The rows of a group lie close to one hidden flat surface of 13 dimensions, which passes through zero. Surfaces can cross.
Some rows, each with its group after it:
[  6  12   5  -7 -22   5  17   6  -7  14   8   9  20  15   7  11 -22  19
  -2 -12  -4  -8 -16 -15 -23] => Q541
[ 29   4  -2  10   7  13  21   9   9  17  -2  11  10  22  14   5 -20   2
  -4   6   2  16 -31   1  -3] => Q130
[ 12  56  22  12 -36 -12 -11 -24   4  28 -11   2  12  26  -6 -12  15  17
 -28 -23   2   4  72 -63 -41] => Q541
[ -4  -2   9   7  -1  18 -15   5   7  26  -6  -9  -9   5   2   2  12  -8
   2   6 -10   2  17  37  -9] => Q179
[ -6   0  -8  33  21  21  -7 -11  50  11  12   4 -11   2 -19 -13  28 -12
 -24  -6  29  15  -3   2   4] => Q130
[-13  11  -1  15  26 -24   8 -13  -4 -31  -2  28  18  -3  -3   0   8  -8
 -26  -6  -1  -6   1   0  14] => Q541
[ -2  -7  12  22  -4  -4 -33 -25   4 -16   6 -14 -13  -5   4 -12  29  -8
  11  -6  23   7  49  -6  -3] => Q974
[-10  14   0 -15   2  -6   2   1   6   1   3 -17   4 -10 -29  -5  -6   1
   0  10 -21  16   1  15  29] => Q974
[ 15 -18  -4 -16  -7  12   2   5 -12  -4 -22   3   0  -1  13 -15 -25 -10
 -18   0 -13  -9  46   4   5] => Q974
[ 10 -12  14  11  -9  -1  -2   9 -20  -8  12  15   3   7   7  15  -4  19
  28  34   8  10  34  22   7] => Q130
[ -7   8  -8   5  23 -18   5  -5  -2  -6   6  10  13 -18 -13 -34  14 -12
 -21  -6   4   1   4   1  27] => Q541
[  1 -17  10  -9 -11  -2   2   2  16  16   2  12  -1   3   8   9  -4  41
  19 -11  -3   6 -25 -23 -18] => Q130
[-13  13  21  11  -3   4   5 -31   6  -9 -24 -23 -28  38  21  49  -1   8
   9   1 -15  11   5 -55 -38] => Q541
[  9  -9  16 -13 -14  13 -13   0  10  14   2 -34  -7  -1 -15 -14   1 -10
   4 -11  -9  10  -5  -6   1] => Q974
[  1 -10   1   2  19 -23 -22 -12  -4  -6 -12   0 -12 -11  16   3  10   6
   7   4 -15  -3 -23  -2  11] => Q541
[ -3   9  20  19  10  -9   0 -10  -8   3   6   3  13  11   7  -5  10  -1
  10  -4   2   9  11  12  -7] => Q179
[-10 -19  -6 -13  23   1  -5   1  22   7 -33   0 -13  -2   0   7  -9 -14
 -19 -19 -24 -13 -42  21  -1] => Q179
[-17  29 -26   5  26 -13  22   3  12   4 -28   6 -18   7  -8  12   5 -30
 -23   1   8  -8 -19  16  -5] => Q130
[ 37 -23   8  -1  -6  28 -23  22  -2   4 -14  21   2  13  14  15  -5 -10
   4 -22 -13 -21 -34  10 -25] => Q541
[ 18  38  22 -28 -31  11   1  41  -4  -5  -2 -20   4   3 -22  10  55 -16
   5  -8 -17  26 -14 -34 -10] => Q974
[-20  13 -28 -16 -11 -13  -1  22 -20 -19 -12  29   0 -18  15  23  13  12
  16   2   2 -27  12  26 -17] => Q974
[-25  30 -18  -5  -3 -24  19   9 -15 -23  19  19  11 -12 -13  10  14   8
  17   2  25 -10  -3  -5  -5] => Q179
[-24  -5   4   3  27  -6  19 -11 -10 -10   8   4  -1  -5   1  -3  14  10
   7   3 -10   6 -10 -23  10] => Q179
[  1   7 -13 -23 -18  12 -33   1  12   4  -2 -29  -7 -25  -8 -19  17   0
  12 -14 -14   5  19   4   8] => Q130
[-25 -24  17 -12 -13   4  -1  -4  12 -13  22 -26   8 -21 -15  -5 -11  11
 -15   8 -11   9  -2   7  29] => Q130
[  3 -14  -4  -5   7   2 -21   9 -10 -26   7  15   3 -20  -5  -1  22  -1
  12  -3  -6 -10   0   5  15] => Q541
[-10  -2   3   6  -1  -7   6  -2  17   7   9   0  -2   3 -11   5  -5  12
  15   7  15  13  -5  20   1] => Q974
[  5  -3 -13 -13  -2 -15  24  13  12 -11  12   8   4 -10 -24  -6 -10   4
 -14  13  19   9 -28 -22  24] => Q179
[ 16  16 -12  15 -25  16 -12  14   0  15  29  13  -1   2 -15  10  14   2
  -8   7  27 -21 -16 -21 -16] => Q179
[  0   1   8 -12  -8  -2  15   5   2  10   3 -20   3   0  -9  -6 -13  -7
 -19   3  -9   5 -21 -16   9] => Q179
[-15  13 -11 -13   5 -15  16  -1   1  -7 -21 -10  -7  -5  -2  -4   0 -15
 -13   2   0   3  16   8   4] => Q974
[  2  21 -19  -6 -16 -27   7   7  -9  24  -7   4 -13   1   0  10 -10  11
  -3  23  11 -12  -8 -10 -12] => Q130
[  4  15  -6  -9 -16   1  11  15   5   6   2  -4   9   1  -4   9 -15   2
 -16  15  -6   4 -13  12   9] => Q130
[-11  18  -9  -3  14  13   9   7  -8 -13   4  12   5  -4 -15  -6  28 -13
  10 -18  -1  -3   9 -10  -6] => Q541
[-16  32 -39 -15 -12 -24  -9   2 -20   7 -25  -5 -17 -23  19  -2  12 -11
 -23  13  -3 -29  33   3  -7] => Q974
[ 15  -9  15   9  -5  -5 -46   2  31   0 -18   8  -7  -3 -15   7  13  -2
 -30   5 -15   2  15  23  17] => Q179
[ 31   5 -18  17  18  41  -9  19  29  34   3  13 -20  12  -2  -7  33  -5
  25   3  16  22 -10  12  -9] => Q130
[  9  -5  -1  -1   1  -1   4   8 -30   7   7   1  -2   1   5   0  -9  -6
  13  14   1 -15  -8  -2  -1] => Q130
[  5  26  -6  18  18 -20   8 -11 -17 -28   1  33  16   2   8   6  10  12
 -11  25  -7  11  33 -15  24] => Q974
[ 10   1  17  12   7  30   5  -2  -8   7   8 -18  -1  13   0 -15  14 -22
  -7   6  -6  16  32 -14   4] => Q179
[ 18  16  11 -24   8 -16  14  12  -6  -7 -33   5   1   8  10  -2  16   9
  30  -3 -26  39  19 -13   2] => Q541
[  1   0  -1  15  22  13  12  -2   4  -4   0   8  -1  11  -2   0   6 -20
 -17  -5   6  -1 -14  -7  -1] => Q179
[-34  -1 -25 -26 -12   7  17   6 -24 -17  30   4  26 -27 -10 -14 -16   9
  18 -27   7 -32  -3  14  -3] => Q541
[ -1   9  -3   1  12  28  -7   8 -10   1   3 -31 -13   3  10  16  12 -22
  29  15 -20  10 -15  33   9] => Q541
[-12 -16  12   0  -6 -12 -25  -8   5   3   8 -23   1 -19  -4  -7  -7   8
  -3  21 -14   8  14  35  32] => Q179
[-17 -15  16   7 -18   3 -18  -6  15 -17  11   1  15  -4   6  30 -12  26
 -13   6 -17  -5 -11  26   6] => Q130
[-16  15 -15   5  10 -11 -25  -7  -6 -19 -18  20  -5  -4  11  23  18  -3
  15 -16  -7 -26   5  22 -20] => Q130
[  9  14 -10 -11 -26   5  -3  17  12  23  16   5   3  -8 -17  -8  12  23
   4  -1  13   3  -7 -16  -6] => Q130
[ 27   0   3  -5  -8  13  -9  14   8 -14   7   0   5  -3 -23  -7   7 -14
 -19   9  -1  12  10 -10  27] => Q179
[ -4 -13  -3   6  18   9   4  -3   2   9  11  -7 -11  -3  -3  -8   4  -6
   2   7   2   0 -24  -7  11] => Q130
[ 12   6  13 -15   9  -4 -11  11  -9   2  14 -22  14 -17 -30 -38  25 -28
   9 -24  -8  10 -22   0  23] => Q179
[ -1  10   2  -3 -23 -15  -9   8   3  -8   4  16   9  -7 -12  10   4  17
 -16  13   0  -4  20   3   4] => Q541
[  7 -24   7 -22 -14  -2   9   7  -3  -7  12  -4   4 -14 -10 -17 -11  19
   8   4   2  12  14 -24  18] => Q541
[  5 -34   3   6  -9  39  -3  -1   4  -2  12   0 -19  16   4  20  -6   7
  27  -8  18 -12 -10 -24 -31] => Q541
[ 44  21  -9  -6 -15   7 -25   4 -30  19 -16  11   8   3  24 -10  -9   9
  -5   7 -34 -10  38 -18  -1] => Q974
[ 2 -3  8 13 -1 13 -4  2 15  3 10 -8  3 10 -7  2 -3 -5 27  0 17 18  5 49
  0] => Q974
[-20 -10 -20   4  29  -6 -22 -22 -15 -11  12  11  -4 -24  -4 -15   7   9
  26 -10  -8 -20   3   0  16] => Q974
[  1  23  -2   0   2 -15  16   3   7   8 -17  23  11  16  -6  21 -19  13
 -27   9 -17  -1 -12  -2  -1] => Q974
[-12  -8   0   4   2 -14  -4 -12   9  32  10 -15 -19  -9  -5 -19   7  14
  16   6  17   5   0  -8  -3] => Q179
[  9  10  10  37  -5 -10 -44 -38  11  33   6   7   0  17   4  16 -13  23
 -18  -9  -8 -28 -28 -17 -18] => Q974

New rows, each followed by its group:
[-13   7   7   6 -10  -1   7 -15   7   4   1 -14 -12  13  -2  14  -5   5
  -7   7   3   3   9 -24 -10] => Q541
[-18  34  25   3 -35 -25  21  21   0  33  27  -3  17  10 -23  20   4  25
 -18  31   4   9 -22   7  -5] => Q179
[ 23  18   6  -4  -4 -10  35  11 -11   1  -6  23  25  21   6   9 -21   5
 -20  -7  -4   2 -31 -37 -13] => Q130
[ 13  -5  -6 -27 -27   3   9  11  15  35   5 -15   3  -5   3 -13 -21  32
  14  -7  -4  13 -31 -21  -8] => Q130
[ -8 -20  11   2 -14   2 -19 -11  -3 -18 -12 -15 -11  -5  20   2  13 -22
 -20 -24  12 -25   8 -20 -28] => Q974
[ 24  -8  13  -4 -15  32 -13  25   1 -19 -11  22  10  12  -8   8  10 -11
   2  -8  -6   3  45  22 -11] => Q974
[ 16  21   3  22   0 -15   4  -5 -15  27  21  22  27   8  20  -2  -7  32
  11  15   0   7 -19   5   2] => Q541
[  2  -9   0   1  18  32  -6  -1  25   0 -16 -14  -4   4   0 -13  11 -31
   0 -31  -6  11   1  31  -7] => Q130
[-14 -34  28  26  14 -30 -16 -26  25  -3  -7  26   0   4  14  33 -19  49
 -38  30 -28   3 -22   1  23] => Q179
[ -1  -4   0  -2   4   6  -8  14 -23 -15  26  15   7 -12  -3  17  17  21
  17  18 -20 -10 -31 -16  16] => Q130
[-14  34 -22  -4   9 -16 -11   4  -2   1  -9  19 -11 -13 -20   3  36   7
  -1   3  -6 -12  12 -16   0] => Q974
[ 10 -27 -11   9  20  -4 -13 -26  -2  22  -1  24  -7   3  15 -17 -26  34
  40 -11   3  -9  12  -3  -7] => Q974
[-13  24   2  17   2 -44  -1 -24  21   3 -23  -2  -2   2  -1  -3  -4  -6
 -46  14  10   9  37  15  11] => Q541
[  3   6  17 -17 -38  -8 -11  10 -17 -30 -14 -23   6  -2  32  15  17 -13
   4 -19  -2  -4  10  -8 -29] => Q974
[ 21   4  11  18  -8 -11 -14 -18  -9  -5   1  14  16  12  23   7 -20  20
  -5  12  -8   2  23  -9   3] => Q974
[  3 -11  10  -3  14   2  11   1 -23  -6 -12   0  -1   9   7  -9  -2 -26
   9 -15  -1  -8   7   0 -11] => Q130
[ -1   0 -14  -7  20  -3   1  11 -21  -1   3  15 -14  -8   0   7  23  12
  34  10 -10  -6 -27 -26   1] => Q130
[ 20  22   4  28  -5   5 -10  -6  25  58   2 -11  -9  26  -3   6  -4  -4
 -20   1   9  -3 -48  -5 -22] => Q974
[ 12  -1  17   8 -27   2 -27 -10  11  17  20 -33  -3  -1  -8  -9  -1   9
  12  17   9  18  21  11  12] => Q974
[ 28  18 -22  28  17   7  -8 -19  13  18  15 -19 -10   0   7 -19  -2 -13
 -24  31   9  18 -10 -22  37] => Q130
[-12  34 -22  -7   7 -13  -3  -8  20 -16 -32   1   0  -4   0   5   8 -19
 -19 -23  -6  -2  12  15  -9] => Q130
[  4   1 -11 -41   3  -9  14  11 -14   3 -28 -12 -12  -6  15   2  -8  12
  42  -2 -30  14 -15  -7  -1] => Q130
[  9   0  -3  -8 -12  17 -11  12 -13   3  25  -5  12 -14  -7  -6   2   4
   2  -2 -10 -12 -26 -10  10] => Q130
[ 11  22 -12   7  -5   6  -9   5   3  35   8 -11  -2   2  -6  -3  -4  -2
  -5  19  -4   1 -11  18  10] => Q974
[  3  -3   0  -4  -5  12 -22   0   5  21   6  -9  -3  -4 -14  -2  -4   4
   6  -7 -13 -11 -15   7   0] => Q974
[ 15  24 -16   1  -3 -11  19   7 -11  27  -5   4   8   6  17   2 -29   9
 -13  32  -8   4  -4  14  12] => Q974
[ -2  37 -24   9  14 -25  -1  -1 -23   0   3  45  18   2  19  29  -6  38
  29   7 -17 -14 -31  14  -6] => Q974
[-13 -23  -4  17  45  -2  34 -16  -5   9 -19 -11 -13  20  29   6 -40 -34
  -1   4   6  -7 -38  41  -3] => Q130
[-28  33  -5  17 -21 -31  -8 -10  18 -11   6  15   5  -6 -31  16  15   4
 -61   8  19 -21  17 -16   0] => Q130
[ 36   7  -8  16  12  15 -17  -4  25  51 -19  -5 -38  20   1  -5  23  -8
  -5   3   4  10 -15 -42 -19] => Q130
[ -9   2  -8   8  -7  24  20  13 -14  -3  41   9  23   0  -3   9 -14  10
  11   8  10 -11 -22  17   3] => Q541
[-26 -31  11   6  27 -10  21 -19  -3 -39  27   6   7 -15 -15  -9  -1  12
 -13  10   4   7 -11 -43  37] => Q974
[ 11  25  -4  18   0  11 -21  10   5  -2  -5  24   0  13  -2  14  32 -11
  13  -8  10  -1  21  26 -22] => Q974
[ 14  24  -3  20   6  -2  -4   5  -2  16  -1  22  17  11  10   2   3  -2
  -7  -4   1  -4 -11  24 -11] => Q541
[  5  38  -8   4 -16  -6  -7   8   0  28   2 -18   3   5  11  15  -5  -2
  14  10   1   3 -26  44 -10] => Q974
[ 5  0  2  8  0  9 -4  2 13  4 10  2 -4  1 -9 -3 13  7 -1 11  7 15  6 -6
  9] => Q130
[ -6  -2   4  -6 -16  11  -7   6  14   7  -4  -6   3   1  -4   8  -5  -6
 -13 -13  -4 -11  -7  22 -15] => Q130
[  1  -1   1   7  19  10  -5  -4  -7 -12   9   6   0  -7 -12  -9  24 -14
 -29  -5 -11 -12 -12 -46  13] => Q974
[ 11   7   6 -10  18  -5   9  24 -24 -19  23  16  29 -18 -10  -2  19   9
  -8  19 -36  14 -47 -17  47] => Q541
[  8 -27   0 -16  -3  23  -9  11 -15  13   9 -17  -5 -10  14 -16  -8  -1
  50  -9  -2   1   1  29  -3] => Q130
[-40  -8 -16  -5  49  15  33 -11  15  -8 -25 -14 -30  -5  -7  -7  12 -35
 -26  -6 -10   2  -2 -11   8] => Q179
[-28   1 -21  -4  10 -23  -6   3   1 -41  -7  39 -10 -18 -10  14  31  17
  32  -4  21  -6  37  16  -6] => Q541
[-14 -22  30  10  35   0   4 -16  -4 -41 -10  16   6   7   2  11  18  -2
  -4 -20 -23   5  -4 -31   3] => Q130
[  7   6   4 -13 -29 -11   0  13   1  -1  16  -6  10  -8 -17   1  -8  14
  -8  21   3   9   3   0  19] => Q179
[ -5  -4  11   6 -17 -12 -20  -7  -1 -13   6  17   7   3   8  25   1  29
  23  -9   1  -9  -5   4 -18] => Q974
[  0 -14   4  45  15   5 -21 -29  -4  -8  19  13   4   7  17   8  -2  -7
 -31  -1  12 -32 -20 -11  -3] => Q974
[  2   5   0 -18  -3 -18  11  29   0 -22  -6  40  13  -9 -22   8  19  15
  -9   0  -7   0  -3 -13  10] => Q541
[ 21  22  12  -1 -13   7  23  15  -6  11  -5   4  12  24   0   0   0  -8
   2  -7   9  13   9  -9 -22] => Q179
[  5 -19   1  -3  10  -6  23  -3 -21 -25 -12   8  -1   0  44 -11   8  -7
  10 -14  18   1   8 -37 -20] => Q974
[-12  28  24  -7 -12 -30  25  24  -2  -4   3  24  25  10 -16  24  10  25
  -3  16 -11  19 -11  14   0] => Q179
[ 18 -16 -11 -17 -13   4 -37 -13 -21 -21   3 -28   8 -24  11 -22 -19 -17
  13 -21 -11 -19   4   2  17] => Q179
[ 21  -7  18  25  -8  22  -6 -16 -24   8  40   2  24  14  22   7 -20  25
   9   2  -6 -10 -30 -34  -6] => Q541
[ 29  17  -1   4 -19 -12  -6 -13   3  10  11  -7   9  -1   2 -23  -7  18
 -14   6  10  17  21 -50  11] => Q130
